The same things were measured in two ways. Each way mixes the same 4 hidden numbers, adds some noise and spreads widely along 4 directions of its own, which tell nothing about the thing.
In the rows, zero is written as 128.
Some things both ways: the first way, then the second way.
[125 159  88 124 148  91 198 131 140 173  87  96 112 140 154 119 165 155]
[126  77  85 169 109  97 139 137 168 170 122  87 186 168  71 135 115 148
 126]

[107 141  91 117  79 143 124 136 122 177 145 144 137 128 175 141 161 136]
[151  77 103 161 133 125 136 106 154 155 117 109 188 122  77 118 136 110
 110]

[ 61 188 175 124 111 144 120 123 149 117 108 156 173 143 139 203 140 145]
[132  91 104 157 146 129 147  67 153 138 107 110 226 114 106 104 131  97
  90]

[ 86 137 114  65 143 108 201 167 104  87 118 143  89 146 139  84 105 116]
[126 161 129 140 165  98 103 121  69  75 175 168 129 107 130 127 129 184
  94]

[160  83 131 113 144 101  91 126 102 101 112 108 124 125  95 137 137 136]
[122  86  97 168  50 145 126 160 104 117 164  97  98 136 127 164 122 136
 166]

[165 116 124 135 131 140 115 139 149 202 122 153 133 133 154 118 111  97]
[123  91 125 118 155  97 188 111 187 120 124 126 140 129 126 151 144  62
 179]

[108 126 134  63 133 121 160 170 135 129 129 161 106 145 141  86 110 104]
[162 111 101 148 114 139 143 121 129  99 146 131 125 131 106 151 154 169
 134]

[109 158 121 124 144 123 159 128 142 132 137  85 115 125 128  93 152 139]
[164  94 112 164  93 158 114 121 158 141 103 104 133 112  70 117 121 148
 105]

[104 125  86 101 125  89 218 130 129 113 119 106 102 154 137 105 152 152]
[105 124 139 165 120 129 107 111 110 125 120 122 159 129 115 105 114 151
  98]

[185 127 124 173 163 105 105  99 142 154  96  78 135 119 101 142 136 143]
[150  52  66 176  49 143 138 170 136 161 159  68 114 140  91 169 114 103
 178]

[111 175  77 163  94 117 157 108 115 185 101 120 128 130 183 176 170 166]
[131  81  91 173 124 120 146 101 169 167 111  88 225 154  80 112 126 127
 109]

[141 123  62 131 117 113 168 127 110 160 129  97 104 114 154  91 150 145]
[111 111 118 156  98 142 134 115 133 121 124 109 152 148 123 124 126 145
 121]

[132 107 142 107 132 151 112 143 123 123 177 131 111 116 119  64 101  92]
[114 118 167 128 143 140 136 125 119 117 149 141  90 117 129 134 140  98
 145]

[115 112 147 144 110 138 122 116 124  78 126 158 141 137 123 177 115 137]
[ 85 120 203 124 153 159 139  92 162 131  91 136 129 137 112  93 143  93
 112]

[136 105 160 124  96 159  54 124 147 141 194 122 147 109 119 104 146 124]
[127  75 111 160  79 172 147  98 109 137 149  99 138  98 137 129 131  46
 152]

[101 112 188 111 111 144 134 137 163  88 134 197 164 175 124 170  99 105]
[ 95 139 167 111 160 150 175  46 134  67 123 161 151  82 177 114 160  55
 129]

Other things, the second way, with their names:
K620: [ 95  98 170 155 139 167 141  73 159 163  79 110 198 152  87  75 143 119
  89]
K617: [154  67  84 151  66 146 166 151 145 122 161  89  94 124 126 175 136  78
 193]
K624: [152  63  86 156  83 141 176 137 175 146 130  82 122 115 100 154 127  57
 174]
K798: [150  77  80 170  80 129 132 137 148 138 127  84 149 121  99 139 113 115
 135]
K49: [150 147 132 122 184  99 132 115 120  82 152 160 113 112 113 145 146 155
 121]
K314: [ 92 119 158 140 123 125 120 158  92 120 172 137  70 149 137 148 132 124
 161]
K982: [192 102 102 119 221  58 151 122 183 138 129 146 142  64  62 132 120  70
 115]
K882: [124  90  96 168  96 119 139 131 163 147 110  91 185 156  91 124 118 158
 129]
K736: [140  99 127 144 167  98 148 133 158 164 130 130 143 149  72 137 141 134
 133]
K913: [129  81 101 133  90 152 191 104 181  98 119 104 134 117 145 155 148  58
 183]
K458: [158 114  99 130 157 110 156  91 135  93 148 137 150  97 116 138 145 117
 129]
K352: [152 132  92 143 160  87 138 131 121  97 155 138 145 135 111 146 140 180
 130]
K50: [140 106 133 145 123 168 141  98  81 107 160 133  98  89 136 132 147  88
 133]
K747: [149 105 102 135 162 108 164  81 145 104 141 138 175 106 127 130 149 102
 124]
K548: [125 108 161 136 160 160 159  46 191 128  64 122 192 102 100  82 140  86
  88]
K782: [102 121 174 152 167 150 115  72 122 148 112 132 186 145 101  77 141 140
  75]
K995: [141  99 105 160 129 118 132 116 176 144  95 104 187 151  70 114 125 174
 101]
K333: [144  96 123 136 150 100 148 147 155 144 137 127 108 130  84 148 135 104
 155]
K5: [121  71 103 136  90 122 170 145 186 126 128  98 123 154 115 168 133  93
 191]
K380: [152 124 121 132 158 126 145 101  90  90 177 154 117  86 143 148 148 112
 136]
K628: [129  88 118 126 114 133 181 106 153  99 147 120 109  96 153 154 137  22
 184]
K693: [127  86 116 132 108 130 154 123 144 122 141 114 115  93 137 146 124  51
 169]
K395: [150  97  98 130 128 141 188  74 166  83 123 121 171 115 139 142 158 105
 151]
K706: [182 104  83 118 175  92 177  90 157  97 147 142 160  75 117 151 151  78
 142]
K43: [175  94  77 134 138  99 170 132 148 101 169 129 116  92 109 176 138  99
 165]
K62: [165 144 166 114 193 126 129 101 130  94 126 166  95  70 101 122 148 120
  95]
K721: [143 120 153 145 146 173 130  50 126 107 101 141 157  75 118  89 137 100
  80]
K886: [119  86 100 158  81 135 148 126 145 130 135  98 154 149 125 143 126 110
 162]
K360: [ 70 131 204 133 145 158 122  79 135 124  89 139 147 135 134  79 133 105
  98]
K342: [116  78 154 145 112 148 156 134 221 170  75  98 133 185  62 125 147 134
 144]
K166: [168 123  84 115 163 106 178  79 152  66 144 149 156  60 139 150 152  81
 132]
K830: [137 138 167 119 207 119 142  83 119 104 137 172 120  86 124 112 156  92
 103]
K650: [117 132 179 128 126 161 119 122 115 100 133 147  72 100 131 126 139 103
 125]
K497: [ 95 126 164 148  94 174 129 114 113  98 121 126  96 134 142 117 142 133
 124]
K496: [107  88  77 155  58 122 162 146 104  93 187 101 125 146 170 178 125  99
 203]
K871: [114  93 115 176  95 156 130  88 123 149 117  95 191 147 111 101 134 138
 104]
K383: [116  69 118 168  55 181 149  93 134 135 122  82 153 115 142 124 132  53
 152]
K758: [111  65 107 167  70 128 143 174 142 162 157  86 104 180 103 158 124 121
 189]
K356: [114 156 164 133 198  72  97 137 104 125 149 162 122 121  94 113 117 150
  94]
K920: [ 27 119 176 146  85 169 142  93  92 105 141 120 145 153 202 112 135  70
 152]

Some of these things the first way, each followed by its name:
[120 122 148 110 117 165 133 141 143 121 199 137 125 118 124  54 103  96]
K50
[100 159 136  93 148  96 146 139 127 124  78 112 124 142 125 157 160 158]
K882
[119 133 145  95 151 126 110 154 128 129 137 108 120 117 122 101 132 122]
K342
[140  92 126  52 122 130 121 175 139 174 156 161 117 143 154  73 120  96]
K333
[123 150  99 152 113 173 123 125 105 136 159 152 112  93 144 101  90 100]
K62
[119 116 103  80 137 116 215 165 130 147 116 169  91 156 164  70  86  98]
K49
[ 65 156 159  95  83 151 119 137 155 129 153 163 162 150 156 154 150 139]
K548
[127  84 114 126 122 113 127 122 100  65 122 127 123 131 109 143 125 133]
K497
[134 114 117 126 111 154 135 139 118 145 147 162 124 129 148 109  87  95]
K380
[187  91 103 133 135 125  69 127 107 166 136 100 115 108 120 102 139 116]
K496
[101 156 124  76 170 105 215 173 136 135 100 139  93 151 148  69 108 109]
K352
[172 116 171 127 167 145 110 130 187 169 162 116 135 127 103  59 105  82]
K628
[115 153  80 175  86 131 123  95  89 122 125 109 129 105 149 179 161 165]
K871
[143 153 151  79 154 156  96 176 147 208 171 136 116 105 143  41 110  75]
K43
[153  99 115 104 163 131 134 149 114 112 167  94  84 106 102  14  96  94]
K314
[107 157 148  86 148 148 129 162 130 151 131 149 117 123 136 100 110 105]
K736
[109 135 164  65 115 148 116 165 157 166 147 173 139 146 158 118 128  99]
K395
[130 113 151 117 139  94 111 132 140 106  93 137 145 146 113 173 141 141]
K886
[163 102 150  84 175  96 128 152 169 161 114 120 117 152 113  89 128 105]
K5
[ 71 128  89  96  69 135 185 142 112 108 156 161 116 146 178 126 144 135]
K782
